The same things were measured in two ways. Each way mixes the same 10 hidden numbers, adds some noise and spreads widely along 7 directions of its own, which tell nothing about the thing.
Some things both ways: the first way, then the second way.
[-14  20   4   1  18  12 -12  21  -6  21  12  -1 -32  18 -17  -9   3 -18
  -6  -9]
[-14   4   2  -3 -12  -5 -21  -4  -5  -1  -6  17  -2  -2   8   6 -13   1
  31 -16   2  14  10  -6  -9]

[-10   4   0  -5   2  -2 -10   7  -8   1   8   8  10  20  -2 -10  11  -4
   0   1]
[  4  20   2   5  -3   1 -10  -3  14  13 -13  -8 -40  14  -9  -5  -1  -5
  -1   2  20   3 -13   7  29]

[  1  -8 -12   7  -3 -21   2   5 -24  -5  14  -6  12   5   3  11   4   6
   4  17]
[  8 -10   4 -14  -9 -12 -12  -5   6   5  -8  19 -15 -10 -14   9   7 -11
 -12  10 -15  -4  10   2  11]

[ -8  -4  15 -11  -4   8   0  11  10   5  -3   2   1  16 -13 -24  16 -15
   8 -14]
[-14   9  -5 -15 -14 -16  27  -5  -1  13  10  34  -8   5  -3  -8 -21   3
  20   4 -22   0  15   0   7]

[  3 -15 -14   3  -9  10  42   4  10  -7 -11 -18  13  -5   0   9  -1   5
  22   4]
[ -3   4  -1 -17 -11   1   0  -4   8   7  11   1   7  24  11   4   1 -11
  40 -21   1 -10   5   4  -3]

[  3 -17  -7   9   7  -8  -9   0  -6 -15  11  -3   1  -2   4  12  15  13
   8  -5]
[-18   3 -13  -7   2 -13  35   3 -10 -11  11   4  -7  10  -8   3 -16  -2
 -26   6  -9 -19 -11  11 -19]

[ -9 -17  -5  -2  -2 -12  -2  -2 -10  -4   6  -5  -5  -2   2  13  -2  14
   4 -14]
[  3  21 -14 -12  18 -39  39   7  16  -8  19 -16 -16   4  -1  -5   2   2
  -4  20   5 -36  -6   4  -2]

[ -7   3 -12  11  -3   1   5 -19  -3  -7   4  -2   0  -2   7  20   6  19
  -1   8]
[ -2   5   2  -8  -1 -35  25   4   5  12  12  14 -18  20  -8 -12  19  -7
  11   6  -5 -21  -3  11  18]

[ 15   5  24  -8  10  17  28   8  -5  -7 -23   8  10   5  -8  -8 -27   7
  13  -8]
[ -1 -14  -6   0  -3  16 -16 -14  -5   3   4  -2  17  12  -3  13   4   2
 -12  -6  17 -10  -3  -1  32]

[ -7  12  -6  -1  20  10  -3  -3  -2  -7  27   5 -14  -2  -7   1   6   4
  -9   8]
[  2 -10  -5  -6  -3 -10  14 -19   1  30  17   7  14  39   9   3   9   7
 -15   2  25  13  11  18  23]

[-10  11 -22   6   0  -4 -11  12 -12 -15  23 -18   7   0   0   4 -14  13
  23  -3]
[  3  14   0  11   4  16  -7  -7   7  18   7 -15   2  38  24  23  14  -7
  12  -3  21 -11 -15  10  -7]

[-15   5   6 -21 -14  27  14 -16  13  -1   9  27  -1   9 -22 -14 -10  -7
  14 -10]
[-11  -8 -14 -11 -17  14 -17   3  13  -2  -6   5  12 -14   0   6 -10   4
   7  -3  -8 -11   7  -2  12]

[ -2  18  -1   0  12  -9 -23  18 -14   4   2  -7  -7   8  -3  -8  10   4
   4   3]
[ -7  -9 -10  -9  -4   0  17 -21   3  -2   7  13  17 -14  -1   1  -2   9
   0  17  -4  -5  35 -15  13]

[  1   1   0   4 -10  -2   2  -6   0   3 -25 -11  -9   1   7  23  -2  -4
  -3   4]
[-15  -1  -5 -14  10 -10  25  -6  -6 -20  10  11  -2 -12  -5   7  -9  -2
  -7  17 -27 -30   0 -14 -21]

[ -1  -3  17  25  23  11   6  -2  12   7  -1  -6  -7  15  -5  19  -6  -2
 -17  -7]
[ -5  15 -20  -9   7 -15  28 -14  12 -10   5 -25  -3 -12  -6   1  -9  10
  -6  14  16 -24   9  -9   9]

[ 20   2   7  -4   9  -2 -10  -3 -10   9   9  19  -6  -6 -11   6  18 -14
  -9  17]
[ -6   5  17  -3  12 -17  30  -6 -28  -7   5  12 -25  22  -4   3 -11  -6
 -11   7  -1  16   5   6  -5]

[  2   4  26   0  30  -9  -3  31 -20   7 -14  -8 -15  16  -1 -13   3   6
  -6   1]
[ -1  -1  -8 -11 -15   5 -19  -5   5  -1  -5  10   1 -10  -6   0  -7  -3
  10 -11  -2   5  16  -7   8]

[  7  -4   0  12  19 -11 -19   2 -26 -11  18  -6 -13  -7  -2   4  16  -9
  -7   8]
[ -4   4  14  -9   0 -22   6   3 -25   5   4  28 -27  24  -8  10 -10 -12
 -14  -4 -17   4 -19  12 -10]

[  5  11 -20  -9  -5   5  20 -11 -13  -5 -21 -11  -2 -19  15   7  15   0
  -1  14]
[ -3  -9   0 -18  11  -4  19   0  11   6  21   4  -3  34   5  -4  -3  -3
   7   3  -2 -17 -14  13  16]

[-12   4   7 -15  20  23 -27  14  10   1   6  11  -9  14 -13 -10  -9 -15
   7 -17]
[ -9  30   5   2  -5  21 -21 -15 -21   1 -16 -18  -9   6   4   3  -5   8
  13 -26  23  13  -2 -22   8]

[  4 -12   8   5   6   3  -3  -6   2 -18  29  20  22  10 -20 -13  10  10
  15 -11]
[-16 -16 -19 -12 -12  -4  32   3   0  11  11  10  12  10  -2  13  -6  -6
 -13   6 -24 -17  -3  24 -10]

[ -5  -4 -11   5  19  -9  -3  25   4   5  31 -14   9  14 -17  -8   5  10
   3 -33]
[ -8   5 -12 -22  -2   0  -6   7  30  -2  -2  -8  -7 -11   4  -1  -7   4
   8   7 -11 -23  -7  -2  -1]

[ 10 -16  32 -13   0   8  -7  27   0  11 -13   9 -23   5 -18 -12 -12 -17
  27 -31]
[  3   2   4  -6 -11 -26  -8  -2 -19   2  15  44  15   2  -2  14  -9   9
  -3   4  -6 -15  17  -8  21]

[ -6  10 -19   0   6  -8 -25   6 -29 -11  27   3   6   0  -6  -8   7  -1
  14  18]
[  9   3   7   1   0  28 -23  -6  -5   4  -9 -15  -8  18   7  23   3 -13
  -4  -9  11   9  -6   5   1]

[-12 -14 -13 -20 -18  -1 -24  14  -5  -3   2  11 -22  12  -3  11   3 -17
  19  -3]
[  9  -4 -11 -17 -18  -9 -32  -7  29  18   1   6  19  -8  12  24  20  -4
  12   1  -3 -24   9   2  -4]

[ -8   7  13   4  17   8  11  -2   2  -7  25   4 -17   4 -22 -16  13   5
  -5   1]
[  6   5  -4   1 -13  11 -22  -1  11  17   5  13  -7  34   4  -1  -5  -7
   0 -15  23  11  -2  14  18]

[  9   4   8  -9   2   9   5  32   5  21 -17   3 -15  12  -1   5  -2  -3
  15  -6]
[-11  13  -4  12   4   0   8  -2   5  -9   9 -16   0  26  20  11  -7  -1
  19  -5  32  -5  -1   9 -13]

[ -9   9  -5   2   2  15   0 -22  -1 -16   9   9 -13  -5 -14   0  10  -2
   4   9]
[-12   7   1  -7  -8  -5   1  -3  -9  -3   3  10  -7  11  -3  -1  -1 -10
  23 -18  -6  -9  -3  -4  -6]

Other things, the second way, with their names:
J_118: [  2  14 -23 -11   7  -9  25 -20  23   8  11 -26  -1   0   1  11   6  -2
   7  13   7 -32  -2  -3  -6]
J_694: [  1 -16   1 -13   1 -10  14  -7   5  14  16  19  13  16   5  10   1   9
 -12  21  -3 -12  11  10  29]
J_441: [ -1  14   0  -5   1 -37  20 -12  -2  -3   1   7 -15 -15 -11 -13  -2  15
   9  17  14  -2  29 -14  38]
J_519: [-14  16  -1  16   2   5  22 -12 -29  -8  17   4  -2  39   3  10 -12 -11
   7 -17  18  -6  -8   2 -19]
J_675: [ -6   1 -21 -13   0  -1   8 -13   9  -9   5  -9   8 -15  -6  15 -17   7
 -18  12   1 -25   2  -6   0]
J_430: [  8  -9 -12 -24 -13  10 -17  -6  23   2   0  10   8 -16 -11   1  -2   0
  -5   6 -11 -20  18  -9  29]
J_704: [-13   3 -18  -2  -4  39   2 -16   6 -21  -9 -17  -6 -14  -7  13 -28  -9
  -8  -1   2  -2   4  -9 -18]
J_949: [ -9   0  -5   8   1  22   2 -14 -21 -16   8  10   4  17  -6   9 -14  -7
 -32  -4  12  -2   0  -6  -9]
J_452: [  2  -7  -8 -15 -14  -2 -29  13  19  17   9  34   8   5   3  -5  11  -1
   7  -4 -20 -20  -7   0  17]
J_860: [ -2   3  -4  -3  -6 -34   6 -21  -6  12   2  22 -15   0 -20   1  -2   4
 -16   8  10  -2   5  -1  25]
J_472: [ -4  17   9   9  11   8   3 -15 -21  -9   5  -2 -16  28  -4  -3 -11   3
  -6  -7  32   3  -6 -11  24]
J_603: [-13  11 -11  -8 -12  14  21  -3  -1   7   0   4  -2  -4   5  -8  -9  -3
  33  -8 -20  10  21  -8 -10]
J_469: [ 20   1   1 -12  -5  10 -29  -1  -3  18  -2  15  -7  10  -9  16  -1  -5
 -17  -4  -9  -4 -10   1  34]
J_15: [-20 -11  -4  -3  -6  -3  12   3  -9  -7   5  13   2  13  -2   6  -3  -7
 -13  -2  -9 -10  -7  12 -18]
J_245: [  8  22  -2   4   7  41 -18  -3   0   4   3  -3  -9  21  11   3 -10  -3
  -3  -5   9   7  -7 -13   3]
J_983: [-11  -6 -14 -24   1   2  11  -3  19  -4   5  -3   4 -11   2   0 -15   5
   8   7 -14 -15   4  -3   0]
J_271: [  1   3 -14 -16 -10   2  14 -10   0  -1   5   1  11 -12  -8  19 -13   3
  -5   9 -14 -28  14  -7  17]
J_252: [  8   7   1  -2   5  19 -15   9   2   5   3  -3 -13  28   6  22  -7 -10
 -24   2   1 -14 -29  14   0]
J_775: [ -6   8 -10   4  -3  31 -14  -7  -5 -12  -8 -31   5   7   8  20 -16  -1
  -4 -17  27   7  -1   1  -8]
J_564: [ -2  10   0   5  17  27  18 -12 -19  -8  14 -22   4  39   6   0 -11   7
 -17  -5  36   1  -3  -3  25]
J_93: [-14   4  -1 -16   2  11  19 -10 -23 -23   7   6  13  -8   1  -1 -11   1
   3  -5 -16  -2  24 -25 -23]
J_609: [ -4  -6  -4  -8 -18  10 -29  -5  12   3  -8   9   6 -11   1   1   3  -4
  38 -15  -4  -2  15 -10  17]
J_166: [ -5  -4  -4  -2   0 -24  14   1 -29   3  14  16  18  12   3   0   2   8
  -2  -9   4  12  17   3   7]
J_20: [ -5  -8 -13 -16 -13 -28  -6   0  13  -8   2   8   5 -17 -10  10  11 -12
  12  -4 -13 -32   4   2 -11]
J_836: [  8  26   5  -3   3  21   9  -4 -25   2  11   1  -5  31   6   3 -20   0
   1 -15  11  15   9  -8  10]
J_730: [  1  27  14  -1   6   3 -17 -11 -29  -7  -3   7 -18  13  -5   4  -1  -3
 -11 -13   9  -1 -11 -23  -2]
J_196: [-13 -18  -2   5 -10   9  -4 -16 -14   4  -7  18  15 -11  -1   0   3  11
   3   4   2  21  31 -10  27]
J_752: [-15   4  -4  -2 -10  -8  17 -20 -20  13   0   5  -4  17  -2  11 -10  -4
   4 -13   5  13   2   8 -10]
J_547: [-16  -2 -10 -17   0  -9  29   1  10   3  12   1   7   7  10   2   0   5
  -2  13 -15 -21   2   6 -12]
J_17: [-15  15   3  -2   2  15 -13   6   6 -26 -18 -16 -32  -8  -2 -14 -15  -5
  14 -11  12  14  -1 -11 -11]
J_90: [-11  -2  -5  -8 -13  22 -19  -5  -4  -9 -11  19  -3 -19 -13  17 -20   1
 -25   8 -21 -17  -4 -13   7]
J_776: [ -7   1  -5   0   5  14  17   9  20 -25   3 -46   0  18  16  27   6 -20
  13   1  14 -35 -10  20 -31]
J_163: [  6  -1  -5  -8 -18 -11 -16   3   3   5   1  -2  11   2   2  23  17 -18
  41 -22  -8 -24   3   6  -1]
J_114: [  2  -4  -3 -15  -4 -10 -10 -13   2   8   7  16   8   0  -6  -2  -2  12
  -1   2   7  -7  12 -10  40]
J_822: [ -7  -4 -13 -11  -6  15  -5  -2  14 -11  -2 -12  10 -12   1  10 -11   4
   8   1   1 -20   7  -6  13]
J_595: [ -3 -11   2 -16  -4 -12   0 -17  -9   2   7  29  -3   7 -12  -1   2 -10
  -8  -2 -11   0   8  -5  -4]
J_314: [ -3   9   0   3  14   4  -3   8   6 -11   0 -28 -14  18  13  14   3 -10
   5  -3  15 -11 -21   9 -16]
J_18: [ -3  -2 -15 -12  -1   4  15  -6  10   4  14   0   1  17  -6   9   0  -9
 -19   6  -7 -33 -15   8  -2]
J_348: [ -7  -7 -12 -13 -12  10  10 -19  -7  -4   2   9  13  -9  -7  17 -22   2
 -19   6  -7  -2  22  -4  -1]
J_816: [ -5   4  -2 -11 -13   3 -25 -13  -4  -6 -11  28  -9 -26 -13   4 -12  -3
   7  -2 -20  -1  12 -26   0]
J_465: [  7   3  -8  -3  -4 -17 -10  -4  15   2  -6  -7  -1 -20  -5  -5  20   6
   3  10  14  -8  22  -9  28]
J_713: [-18   3 -12 -12   6 -13  27 -14   9  -8   4 -11  -7  -4   1  14 -16   2
  -9  16  -2 -19  -6   3 -22]
J_825: [ -7   7   0   4   8  14  10  -2   1  -6  -4 -13 -20  13   9  24 -10 -15
  -6   9  -3  -1 -14  11 -31]
J_682: [ 12   4  -9   4   4   0   3  -5   5  24  21   1  19  32  16   5  25   3
   0   3  16 -11   5   5  20]
J_696: [ -7   2  -4 -18  -4  30 -20   3   4 -11   2   6   0   7   2  27 -28  -8
 -18  -4 -19 -28 -26  -2 -18]
J_761: [ -5   4  -2   2   5  10   4  -7   0   7   9  -2  -6  33   7  13 -11  -1
 -13   2  16  -3 -16  12   3]
J_488: [ -7  -4  -9  -7   5   8  21 -14 -15  -7  12   3   6  13  -4  25 -15  -6
 -36   8  -7 -17  -7   4 -20]
J_486: [ -2   1   8 -10  -7  17 -26   6   9  11  -1  10  -2  20  11   7   7  -6
  14 -10  -8 -12 -14   1   8]
J_976: [  3  14  12   1  -2  20 -20  -7 -28   7  -2   9  -8  29   4   7  -2  -9
   1 -25   7  22  -4  -6  -3]
J_654: [-11  -4  -2   5  -6  -9  -5 -17 -27   9   3  35  12  -5  -4   8   7   9
 -12   4 -10  -1   9 -17   8]
J_712: [  5   4   0  -8  -4  23 -27  -2   5   8  -1   1   3  11   8   3   6  -5
  14 -14   0   2   1  -8   6]
J_897: [  3  13   4  -8   6 -21   7 -14   1  -8   0   4 -18 -13  -9  13   5  -5
  -8  20  -7 -27   4 -15  -3]
J_129: [-14  20   9   3   5  -2  -4  -4 -13 -12  -1   2 -20  16   5  13 -20   0
   5  -5  11  -6 -18  -5 -10]
J_811: [ 12  12   0 -13   1   4 -24  -6  25   0  -3 -11 -17   4  -5   4   4  -4
  -6   5  16 -25 -10  -6  24]
J_932: [  7  -7 -24 -16   0  -3  12 -21  16   3  13 -10  25 -15   0  14   0   6
  -7  15   3 -19  25  -8  10]
J_981: [  6  22  11  -7   4 -20  -6   3  -2   4   5  -9 -17  29   5   5  17 -11
  26 -16  13 -20 -18   2   4]
J_508: [ -2 -11 -10   7   0  -8   9 -20  16  19  10  -9   8  26  11  22  14  -4
  -4  11  27  -8  -2  22   2]
J_695: [-17  10  -7   2  10  -1  27  -6  -6 -18  12  -4  -6  15   8   2 -27   2
   1   4  14   3   4   1 -21]
J_31: [ -5 -14  -5   5   8  14  11 -19 -25  -4   7  -5  12  21  -1  15  -4  -1
 -41   0  21  17   4   7  -4]
J_749: [ -2  13   0  -9   0  -1 -22   4  24  -8  -2 -10 -13   4  10   9  -9  -3
  27  -4  12 -17 -10  -2   0]
J_788: [ -4 -19 -10  -9  -3  -6   1 -13  -7   3  15   6  21  22  -3  16  -6   1
 -22  -7  14 -10  -3  14  13]
J_307: [ -1  -3  -1  -1   5   4  10 -22 -18   0  13  17   6  14  -4   8  -2  -1
 -20   7   3  -1  10  -9   6]
J_779: [  0  -6  -8 -17 -13  20 -25   0   2   4  -5   9   9  -4   0  13 -10  -2
  -9  -9 -13   0   2  -2   2]
J_496: [-11  -2 -21  -4  -4   8   4 -10  14 -13   6   4   5 -10  -4   4 -18   0
 -11   8   2 -14   7  -5 -12]
J_925: [ -4   1   1  -6   0 -20   4 -14  -4  -1   3  13 -16   9 -13   7  -4  -4
 -24   8   8 -10  -6   4   5]

Some of these things the first way, each followed by its name:
[-12  -8 -26  16 -15 -12   4  -7   4  -4  14 -20  -5   2   1  21  12  17
   7 -32]
J_452
[-39   1 -19  -3  -7   9 -21   0   3  -1  27   3  -6  23 -23 -15  11 -16
  15 -16]
J_675
[-26  -4 -18  49   0   0 -13 -17   3   7  35 -18   6  22 -14  14  18 -14
  -6 -19]
J_469
[ 23  -9 -11  21   4   1  15  12  -4  -2 -15 -30  -9 -14  22  40  -6 -11
   1   1]
J_129
[-19  16 -15 -10  -8  18  -4  -1   3   5  -2   3  -9   6 -10 -11  10 -12
  15  -4]
J_472
[  9  20   2 -10  -2   6  13   0 -15   1   6  15  16   1  -6  -1 -22  12
   9  -2]
J_196
[  3   4  19  28  13   8 -13   0  13   3   7  -4  -5  16 -12   7   7 -12
  -7 -12]
J_90
[-13   2   6 -14  -7  12 -15  10   2  -8  -3  15 -10  15 -24 -28  16  -7
  33  -8]
J_519
[ 27  -9   4  -3  12  -5 -19   7  -8 -10 -11   7 -17  -7   2  14  27 -14
  -4   7]
J_811
[-26   4 -18 -41 -16   9 -17  10 -10  -3  -3  12 -10  11  -1 -13   2 -22
  15  13]
J_713
[  6   1  12  10  28  -8 -16  22 -13   1   0  -6 -19  11  -2   4  12  -4
 -11   8]
J_925
[  6   5  -1   6  12  -1  -8  21  -9   3  -8 -13  -8   6   9   4  12  -6
   0   0]
J_761
[ -5  -8   4  -6 -10  -1  -4   0 -11  -2 -20   3  -7   8   4   8   2 -11
   6   8]
J_932
[ -4   2  17  47  23  16  -9 -19   9 -10  23  -9   1   5 -15   8   4  -8
  -5   0]
J_271
[ 11  -3   7   3   2 -11 -11  12 -16 -10  -5  -6  -2   4   1  11 -20   7
  11 -26]
J_654
[ 13 -19  17   3   8  10  13  15   8   0 -15   7   8  20  -2   8  -2 -17
   2   0]
J_752
[ 16  -2   1  -3   3  -1  -1  13  -2  11  -2   3 -16   0  -7   4  23 -12
   1  -5]
J_695
[ 11  -8  16   3  13   3   8  -9  -9 -14   1   1  -8  -9   0   9  -5  -2
  -7   6]
J_779
[ -3  -7   1  -6  -7  -9   1  14  -1  -1   5   4  -3  18 -20 -13  18   0
  12 -15]
J_496
[-12   7   0   6   5  -3 -21   8   1   2  -4  -4 -22  13  -7  -1  26   2
   6   3]
J_949
[  3   2  11 -14  12   1   1  17 -16   3  14  10   7   5 -15 -18 -16   4
  11 -14]
J_441
[  6   2 -19 -15  -4   4 -11  13 -12  -1   9   5 -17  -6  -8  -3  18 -19
  16  -4]
J_749
[-43  -3 -13 -15 -17   4  -5   6  -6   6   1  10 -13  29 -13  -6  -1  -1
  21   0]
J_20
[  9 -12  -3  -1 -14  -9 -12  -6  -7  -8  -5   4  -6  -2  -1  25   0 -15
   4  11]
J_897
[ -9  -6  12  -5  -5   5  10   2   8   8 -15   1   0  15  -7  -4   8  -3
   3  -1]
J_430
[  8  -3  -6 -13   5  -7 -10  10 -18  -4   8  16   2   3  -7  -1   7   2
  10   4]
J_31
[  2  -1   5   2  -5  -5  -8  -6 -13 -10  -8  -1 -15   2  -5   6   9 -18
  -4   4]
J_816
[-15   3 -16 -13  -1   6 -11   3  14   1  24   4   2   5 -11   0   2   9
   9 -14]
J_547
[-14  17  -4  -6 -10  29 -12 -26   7   5  -2  22 -18   3  -8   4  13 -23
   2  12]
J_822
[ -5  -4 -21 -31 -16  -9 -10   4 -19 -17   1   5   4  -7  -4 -11   8   3
  24  -4]
J_712
[ 10 -13 -14   8  -7   7   9   1   7   6  -3  -2   0   3  -3  18  12 -14
   8 -21]
J_114
[ 17   3  -1  19  22  -3  13   0  -8  -3   2 -17   1  -7   2  14   8   2
 -16  -3]
J_983
